There are 9 hidden switches. A switch that is on adds its own fixed numbers to the row, and there is some noise. The rows also spread widely along 10 directions, which tell nothing about the answers.
Some rows, each with its switches (1 for on, 0 for off) after it:
[  2 -28  13  20  14 -26  13 -17 -26 -27   3   9  -6  11  -3  15 -24  30
 -26   8 -22  14  -2   7  -7  16   0  -7  -6  -3  -2  36  -5   5  -1 -12
   4  -8   5] -> 1 0 1 1 1 1 1 0 1
[ -3   6  19  10   8  -4   0   5 -10 -19  -9   5  -8   4 -12  20 -19  17
  -3  -5 -26 -10   7  -3   1  17   5  10  11  -8  -3  22   3   0   7   8
  -2   1  -9] -> 0 1 1 1 0 1 1 0 1
[-21   8  13   3 -16  14  -6 -19   2  -3  -3  26 -13   9  -6   5 -11   7
 -11  -1  -8  -3  -2  -3   9 -35   5   4  -1   5   0  -3  -4  -4  -3 -19
  -2  -9 -13] -> 0 0 0 1 0 0 1 1 0
[-14   9  20  22  -9  -1  -8   0 -11   5  -8   6  -2   8 -16   8 -21  -6
   3   9 -16 -19  12   1  -3  23  -9  11   0 -12 -17  -3  -3   2  -5  18
  17   7  -4] -> 1 1 1 0 0 1 1 0 1
[-29   6  25   8 -27  10 -13 -32  13  18  11   1  -9  28   3 -10   6  -6
   0   3   2  -4   5  -4   8 -28   6   4 -10   2  -1  -2   3  14 -17  -6
  -2 -20  10] -> 1 0 0 1 0 0 1 1 0
[ 10 -16   3  15   9 -14  -8   3   1 -15 -10  19 -16  16 -11   0 -17  27
 -25 -19 -24  13  23   0  -9  15   3  15  -4  -9 -13  23  10  13  -3   8
   7 -12 -12] -> 1 1 0 0 0 1 0 0 0
[  4  -2  26  15   8 -22  11 -16 -14 -20   8 -23  -2  24 -13  19 -13  17
   1  11  -8  -4   3 -12  11   8   5 -13   5   5   8  20  -6  15   3  -6
   2  -5  26] -> 0 0 0 0 0 0 0 1 1
[-35   9  36   3 -19  -5  26  -3 -10  -6  -5   6   5  -5   4  -7  -9  16
   9  -6   5  11 -22   5   3  37   3 -15  -2 -17  -1  16   3   3 -26 -13
  -3   3   1] -> 0 1 1 1 1 1 0 0 1
[-11 -11  22  20  -3   0   2  -4 -27  -5 -15  26   2   7   0  -6 -22   9
 -18   8 -20   5  -1  18  -9  11 -15   4 -20  -1 -26   6   3  -2  -7   0
   2   0 -13] -> 0 0 1 0 1 1 1 1 1
[  5   5  -6   3   3  -2   0  12  16 -21   7   0 -30   8 -13  22   8  17
   6  -6 -26   3  -1 -18   6 -19   8  10  15  -2  13  18  -4   1  -4 -13
  -9 -12  -4] -> 0 0 0 1 0 0 1 1 0
[ -1   1   6  17 -17  -6 -20 -44 -20  11 -13  27  28  12 -14  -6 -30   4
 -19  10   1   1   9   7  21 -14   5  -1   3  -2  -7  -3   2   9  12  -2
  15  10  -2] -> 1 1 1 0 0 1 1 1 0
[  0 -18  16  12  12 -18  16   3  -9 -19   1  -1 -10  11   9   1  -4  30
 -10  -6 -20  23  -4   7  -5  26   2   2 -10  -9  -3  40   9  10 -12  -4
 -10 -11   4] -> 0 0 1 1 1 1 1 1 0
[-17   9  17  11 -15 -10   8 -29  -7   4   6  -8  10   6  -8   2  -8   7
   9  10   5   0 -11  -3  20  -3  10 -11   8  -4  12  12  -4   9  -3 -15
   4   2  15] -> 1 1 1 1 0 0 1 0 0
[ 17  -2  -3  16   9  -8 -18  -1   0  -5   0  -7  -1   7 -20  19 -12   0
   4   3 -25  -8  22  -9   2  26   6  20  13 -21  -2  15   4  12  -2  29
  15   7   7] -> 1 1 0 0 1 0 1 0 1
[ -3  -7  10   9 -11  -9  -7 -22  21  -2  17  -3 -20  35   2  -2  10  10
  -7 -11  -6  11  12 -13   6 -16  14   3  -2  -1   4  14   3  24 -16  -2
  -4 -24  18] -> 0 0 0 0 1 0 0 1 0
[-16  -1  21   9 -14   8  -1 -26 -23  10 -13   7  26  -2   5 -11 -13  -2
   2  12  -2   5 -11  15  11  16  -1   0  -9 -12  -4   9  10   2  -9   4
   2  12   3] -> 0 0 1 1 1 0 1 1 1
[ 24 -20 -19  29   5 -25  11   4 -24 -22  -6   3  -3   2 -25   8 -11  15
  -5  21 -28  11 -12   0   5  -4 -20  -9   2   6  -4  13 -18   0   4 -19
  15   7   3] -> 1 0 1 0 0 0 0 1 1
[  4 -16  -2  22  14  -3   4  -8 -26  -4   0   1  -3   3   0  -2  -2   5
 -13  18 -31   3  -7  20  -9 -18  -8  10 -17   6 -10  26  -6  -1  12 -11
  -8 -16  -5] -> 1 0 1 0 0 0 1 0 0
[ -8  10  19  14   5  -7  -1 -10  -2  -2  24 -26 -16  21  -5  17   3  -6
   7  18 -15 -14   4  -7  -5  -3   1   7   2  -1   4  20 -10   8  -2   1
  -3 -19  20] -> 1 0 0 1 0 1 1 1 0
[-11   9  20  15  -8 -11  16  -5 -10  -5  -3  -2  -4  10 -10   1 -12  13
   3   5  -5   1  -5  -2  10   7  -4  -7   2   0  -1   9  -5   6  -3 -14
   6   4   6] -> 0 1 1 1 0 0 0 1 0
[-19   8  26   4 -10  -5  15  -4   4  -7  -2  -3  -7   8  -1  -1  -2  20
   7 -13  -4   7  -5  -3   9   7  12  -4   2  -5   4  18   3   9  -8 -11
  -9  -9   0] -> 0 1 1 0 0 0 0 0 0
[-16  12  15 -10  -6   9  -9 -14   3  -1  -4  21   5  -7   6   5 -17  12
  -6 -17  -2  10   8   1   2  33  21  15   9 -33   4  20  13   3 -14  12
   1   5  -9] -> 0 1 0 1 1 1 1 1 0
[ -1  -8   5   5   1  -5   1 -24 -10  -6   9  -4   1  11   0   2   0  10
 -10   6 -10   9  -2   2   3 -15  11   1  -4   0   7  25  -5   8   2 -14
  -7 -18   8] -> 1 0 0 0 0 0 0 1 0

New rows, each followed by its switches (1 for on, 0 for off):
[-14   2  20  10  -4  -2   0 -11   2   3   3  -6 -10  15  -3  -4  -4   7
  -5  -4  -8   0   9   1  -3   7   4   8  -6  -7  -3  17   3  12 -10   2
   3 -13   4] -> 1 1 0 1 0 0 0 0 0
[ 15  -4   0  26   6 -23   4   1 -13 -13  -9   0  -7  10 -25  11 -25  15
  -8   9 -18   2  13  -4   7  20 -11   4   7  -5  -7  10  -9   6   3   1
  25  14   3] -> 1 1 1 1 0 0 0 1 0
[ -3   6  28  25   5 -17   9  -3  -6  -7   2 -11 -10  22 -18  10 -12  13
   3   8 -13  -8   8  -7   9  -4  -4  -6  -1  12  -7   5  -1  14   3  -4
   3  -6  15] -> 0 1 0 0 0 0 1 0 0
[ -6  14 -11   1  -5  -2  12   3 -14  -8   4  -1   6 -19  -7   9   2  -1
  17  12  -9   4 -26   1   4  10   1  -2  14 -16  13  19 -16 -11  -1 -17
  -5   5  -1] -> 0 0 1 0 0 1 0 1 0
[ -5   4  -3  15  -8   4   5  28   8 -14   0   5 -31   3 -14  14   6   3
  14   4 -33  -5  -9  -9  -3  -9 -15  11   3  -1  -4   3  -9  -7 -12  -8
  -1  -3 -10] -> 0 0 1 1 0 0 1 1 1
[-19   9  47  15  -3 -17  19  -2  -9 -11   4 -29  -5  21  -8  16 -12  15
  16  10  -4 -11   0 -10  10  31   0 -12   2  -3   2  11  -2  11 -10   1
   0   3  23] -> 0 0 1 0 0 0 1 1 1
[-13  -1  11   5  -2   0  11 -12 -23  -3 -15  12  19 -18  -2  -7 -17  10
  -3   3   4  14 -13  13   8  39   0  -3  -2 -21   1  15   7  -2 -12  -4
  10  19  -3] -> 0 0 0 1 1 0 0 0 0
[-13  22  23  11  -8 -15   7   8  10 -13  -2 -10 -14   7 -24  24 -13  16
  18  -7  -7 -12   3 -22  16  22  10   0  27 -14   9  10  -2   5  -8  -1
   8   5   3] -> 1 1 1 1 0 1 1 0 0
[ -5   6   9  -2   4  10  -3   3  -9   3 -12 -10  13 -12   1  -3   5   5
  14  -3 -15   7  -5   8   4  21   9  16  -1 -21   3  25  13   0  -7   8
 -13   0  -5] -> 1 0 0 0 0 0 1 1 0
[ 15  -7  11  22   8 -16 -12  -8   2  -2   1 -27  -1  26  -8   6   6   9
   7  -1 -18  -4  13  -8  12  10  10  15   9  -7   6  33  15  23   6  19
  -5 -12  20] -> 1 0 1 1 0 1 1 0 0
[-20  -2  16  10 -26  -8   5 -29  -9   8   9  -6  15   9  -1 -14   2   0
   8  13  11   9 -16   0   9  11  -2 -18  -5  -9   6  10  -1  13 -22 -12
   6  -3  23] -> 1 0 0 1 0 1 0 1 1
[  0  -8  19  12  -9 -19 -14 -36  -8 -13  -6  14  10  23 -12  15 -35  23
 -19  -5   1   3  19 -13  20  19  17  -6  13 -10   5  10   6  15   2   9
  15  10  12] -> 0 0 1 0 0 1 1 1 1
[  6  -2 -11   6  -9   9 -15 -15   0   0  -8  15   5   2  -4  -3   4   2
  -1  -6 -21   5  -4   2  11 -16  12  15  11 -11   3  18   8   7   4   3
  -3  -2  -8] -> 0 1 1 1 1 0 0 0 1
[-17   5   4   2  -4   2   5   0 -16  -9  -5  26  -1 -15  -5   6 -19   9
  -7   4  -8   8  -9   7  -4  19  -4   0  -2 -15  -3   6  -7 -11 -10 -10
   5   8 -11] -> 0 0 0 0 0 1 1 1 0
[-15  -7  -5   5 -16   8   8   5 -16  -1 -19  27  12 -26   0 -13  -6   5
   3  -2  -9  18 -21  15   0  31  -8   2  -6 -24  -6   8   2  -9 -20  -5
   6  17 -18] -> 0 0 1 0 1 0 0 0 1
[ -2   4  11  19   8 -12  22  18 -22 -19  -2  -4 -10  -4 -18  22 -15  11
   9  18 -30  -5 -12   2  -5   9 -13  -2   2  -2  -9  13 -17  -8  -3 -13
   2   4  -4] -> 1 1 1 0 1 0 1 1 1
[-25  26  36   0   4  12  15  20  -4 -12   1 -15 -24   5  -2  13   6   2
  15  -1 -19 -15 -10  -2  -7  -1   1  11   1   0  -2  18  -4  -8  -4  -9
 -20 -19  -8] -> 0 0 0 1 0 1 0 1 0
[ -4  13  12  -4   4  -1  -6 -17 -15 -13  -9   6  15  -6  -6  21 -21  14
  -2  -4  -6  -2   1  -3  16  17  23   8  21 -19  14  23   3  -4  12   3
  -5   9  -5] -> 0 0 1 0 0 1 1 1 0
[ -1  -8  13   1   3  -7   2 -17 -11  -6   0  -4  13   1   5   1 -10  19
  -2  -1 -11  15   0   4   4  28  11   0  -2 -17   7  33  14  13  -7   6
  -3   2  12] -> 0 1 0 1 0 0 1 1 1
[-11  -2  10   3   4 -15  14 -27 -10 -12  17   3   0  -3   0  15 -21  16
  -9   8   0  11  -4  -1   2  25  13  -9   6 -17  15  26  -7   7  -8 -11
   9   2  16] -> 0 1 0 1 1 0 1 0 0
[-12  15  10  -7  -1   2   0 -12  12 -10  16   2 -14   4  -2  22  -6  10
   2  -6 -10   1   4 -12   2   1  23   7  15 -17  13  19  -6   3  -8  -5
  -6  -9   2] -> 0 1 0 0 1 0 1 1 0
[-33  16  26   8 -22  10   6  -6  -6   5   2   0  -7   4  -4   6  -7  -8
  14  13  -4 -14  -9  -2   4   7  -7  -1  -2  -8  -2  -4  -8  -5 -16  -5
   5   4   3] -> 0 0 1 1 0 0 1 1 1
[-15   4  30  -4  -7   1  -4 -18  -7 -12 -13  20   3  10   1   3 -25  23
 -17 -18  -5   6  11  -1   4  20  16   2   2 -14  -2  19  12   7  -5   4
  -1  -1  -8] -> 0 1 0 1 0 1 0 1 1
[ -7   0  -6  -4  -5  -3  -5 -13   8 -22  -1  19 -15  -1  -9  18 -10  21
 -12 -18 -11   7   0 -11   8  -5  24   9  23 -17  18  27  -6  -3   1 -14
   0  -9 -16] -> 1 0 1 1 0 1 0 0 0
[ 14  -8   0  19   5 -19  -5 -20  -8 -21  10   6 -17  27 -23  23 -23  13
 -22  10 -23  -6  18 -12   0 -21   1  -1   7  10  -2  10 -18   9  10  -8
  16 -10   8] -> 1 1 0 0 0 0 0 1 1
[-21  27  10  10 -22   7   6  -4 -15  11  -7  -3  14 -11 -13  -3  -2 -15
  25  18   6 -10 -23   1  17  10  -9  -4  11 -11   4  -5  -9  -7  -7 -10
   7  17   3] -> 0 0 1 1 0 1 0 1 0
[  1   6   6  -5  -5   7 -15 -26  -4 -16 -11  10   4   8 -10  19 -17  13
  -8  -9 -11  -5   6 -11  21 -11  24   9  22  -9  16  19   1   1  15  -1
  -2   2  -9] -> 0 0 1 1 0 0 0 1 1
[-16  12   0  11 -23  -1  10 -19 -10  13  11  -9  11  -5  -4  -7   7 -14
  21  24   7   2 -25   0  13   1  -7 -11   4  -9  12   3 -13   1 -10 -17
   7   8  18] -> 0 0 1 1 0 0 0 1 0
[  3 -10  -6  16   5  -3   2  -3  -9 -11  -3  15 -11  -2  -6   7  -7  11
 -10   3 -24   8  -5   6   1  -3  -2  10   0  -6  -2  19  -2  -1   0  -7
   1  -1  -8] -> 0 0 1 1 1 0 1 0 0
[  2  -7   4  11   5 -19  11 -14  -5  -9  34 -22 -13  21   7   9  10   3
   1  15 -21   3  -6  -2 -14  -4   5  -4  -2  -1   7  39 -16  14   1  -8
 -12 -29  27] -> 0 1 1 0 0 1 0 1 1
[ -7   7  12  -8  -7   2   4   1  18 -11  11 -24 -11  10   2   9  22  10
  22 -12 -11   5  -8 -17   9   4  21   5  13 -13  21  31   7  11 -14  -3
 -19 -16  13] -> 0 0 0 1 0 0 0 1 1
[-12 -14  21   9   8 -13   8 -17  -8  -9  20   5 -17  21  11   1  -9  21
 -25   2 -19  12   8   9 -22   0   5   2 -21  -1  -8  33  -4  12  -7 -10
  -9 -32   7] -> 1 1 0 0 0 1 1 1 0
[  8   0  -5  19  -6  -5  -9 -20  -1  -3   7   4  -7  20 -17   7  -1   2
  -3  14 -14  -3  -1 -10  18 -41  -2  -1   7  14   5   2  -5   9   7 -14
   3  -6  11] -> 0 0 0 1 0 0 1 1 0
[  5  -2  -2  23   0   3 -12   9 -10   5 -19  14   1  -2 -16  -5  -6  -2
   0   4 -22   1   3   9   1  14 -14  19  -3 -12 -17   3  11   2  -9  14
  11   8 -11] -> 1 0 0 1 1 1 1 0 0
[-18  19  15  13 -26  -1  -7 -20   4   9  -4   7   4  11 -18   0  -5   2
  11   1   2  -9  -5 -10  25 -19   7  -4  16  -1   5  -3   1   8  -3 -11
   4   0   1] -> 1 1 1 1 0 1 1 0 0
[-20   4  24  16  -9   0  -3  12   5  -2 -12  15 -19  10  -8   3 -12  10
  -3 -12 -15  -4  12  -2  -4  23  -2  16  -3 -15 -17   2   5   2 -19  11
   7  -2 -15] -> 1 0 1 0 1 1 1 0 0
[ -9   9   8  15  -8  -7   5 -36 -30   2  12  -1  25  -3 -10   6 -13  -6
   6  33  -1  -6 -21   5  12  -8  -2 -19   6   2  10  11 -10   4   8 -16
   3   4  22] -> 0 1 0 1 0 1 1 0 1
[ -3   9  11   9  -7  -7  -9 -27 -13  -5  -8  21  12   9 -12  10 -27  15
 -13   0  -6   0   6  -2  18  -6  13  -1  12  -4   1   8   0   4  13  -5
   5   5  -3] -> 0 1 1 0 0 1 1 1 0
[ 19   7   0  19  14 -17   7   9 -17  -3  -1 -24  13  -1 -15   9   3   4
  20  15 -24   1  -9   3   8  17  -1   6  12 -10   1  29   1   9   5   5
  -7   3  11] -> 1 1 1 0 1 1 1 1 0
[-19   2  42  10  -1  -6  15  -5   2  -8  13 -17 -23  30   9   5   0  12
  -1  -2 -18  -3   6  -1 -11   8   4   4 -11  -2  -7  26   0  14 -13   0
 -10 -23  12] -> 0 1 1 1 1 0 0 1 1
[ 11  -2 -11   6   0  -2  -5   7   2 -25 -18  19  -4  -8 -21  21  -8  21
   4 -14 -26   7  -5 -12  20  -4  13   7  25 -12   8  14   5  -4   2  -4
  -3  10 -18] -> 0 0 1 0 1 0 1 0 1
[-20  14  29   2  -1  13  -8 -30 -25  10 -12   0  27  -6   0   1 -20  -4
   1   9   3 -11   1  13  12  16  12   6  -1 -12   2   9   9  -2   8   9
  -2   9   2] -> 0 0 0 0 0 0 1 0 0
[ -7 -18  14  27 -12 -28  18   8  11 -13   6   5 -27  26  -5  -8   7  31
  -3  -8 -12  21  -8  -8   4   2 -11 -13 -11   8  -6  14   5  19 -24 -18
   0 -15  13] -> 0 0 1 1 0 1 1 0 0
[-18  26  31   6  -9   8   0 -14 -23   4  -7  -1  20   0 -11   7 -14  -5
  14  16  -6 -16 -10   3  12  -3   3  -6   5   0  -2   1   0  -3   6  -3
  -7   5   2] -> 0 1 0 0 0 1 1 1 1
[ -9  14  15  17 -21 -13  -2 -14  -6   9 -16   5  26  -1 -22  -2 -17   7
  17   1  10   3  -4  -5  31  26   5  -9  18 -17   1  -4   9  12 -12   3
  15  23   7] -> 1 1 1 0 1 1 1 0 0
[ -6  -7  21  25  -8 -24  14   6  -6 -13  -8   3 -16  22 -16  -1 -12  24
  -7  -2  -9   8   2  -4   5  12 -11  -8  -5   4 -12   6  -4  10 -14 -13
   8  -5   2] -> 1 0 1 0 0 1 0 1 0
[  4  -8 -11  22   3 -21  15   3 -13 -22   6  18 -19  -1 -18  20 -21  15
 -10  16 -20   8  -6  -4   0   6 -13  -6   4  -3  -3   5 -23  -6  -6 -19
  18   9   0] -> 0 0 1 0 1 0 1 1 0
[ -1  -8  11   3   5  -2  -6 -19 -14  -4  -8  12  12   2   3  -2 -12  17
 -15  -6 -10  16   4  10   2  15  14  10  -4 -16  -3  27  12   6  -5   4
  -6  -5  -4] -> 1 0 0 0 1 1 1 1 0
[  0 -21 -16  13  -4  -4   4 -26 -29   2   3  21  14  -6   8 -17  -2   3
 -19  17 -13  25 -21  24  -7 -12  -4  -2 -15  -7  -5  26 -10  -2  -2 -23
  -3 -11  -4] -> 1 0 1 0 1 1 0 1 0
[-22  13  25   5  -3  12  11 -10 -20  -7  -4  -8   3  -5  -9  11  -1   0
  14  16 -14 -13 -22   3  10 -22   3  -5   2   6   6  13  -5  -8   3 -22
 -14  -8  -4] -> 1 0 0 1 0 0 1 0 1
[-20  15  13  -5 -21   9  -8 -14   5   1  -2   6   0   2  -7   8 -11   0
   6  -7  -5  -8   6  -9   6   7  15  10  12 -21   5   6  -5   1  -9   3
   5   1  -7] -> 1 1 1 0 0 0 0 1 1
[-10 -21  18  12 -21 -25   7 -31   0  -8   6   0   2  27   2 -10  -4  26
 -11  -5   6  22  -3  -7  11  12   8 -19  -4  -6   8  23   4  22 -20 -13
   6 -10  22] -> 1 0 1 1 0 1 0 1 1
[ -2  17  -3  18  -5  -5  12  12 -13  -8 -10  14  -5 -14 -31  16 -19   3
  10  19 -15  -3 -12  -4  11   2 -17  -3  12  -5  -5  -8 -16 -11 -10 -18
  19  21 -10] -> 1 1 0 1 1 0 1 1 0
[  1  -5  -3  21   1  -3  -6  -8  -9  -1   7   8 -15  11 -13   8  -9  -3
 -10  18 -22  -4   7   1  -5 -17 -12   9  -8   5 -10   2 -14   0  -1  -6
   9  -7   1] -> 1 0 0 0 0 0 1 1 0
[-11  -6  20  28  -8 -23  11 -29  -6   5  25 -17 -10  29  -9  -2  -9   1
  -7  23   1  -2   5  -3  -1   0  -9 -14 -10   6  -1   9 -15  21 -10 -11
  18 -12  33] -> 1 1 0 1 0 0 0 0 0
[-24   6  28  19 -12  -6   9  -7  -4   6   6  -9  -7  13  -4   0  -6   0
   9  11  -1  -8  -1   0   3  16  -7  -3  -9  -3  -5   0  -4   7 -13   0
   7   0  14] -> 0 0 1 0 0 0 1 0 0
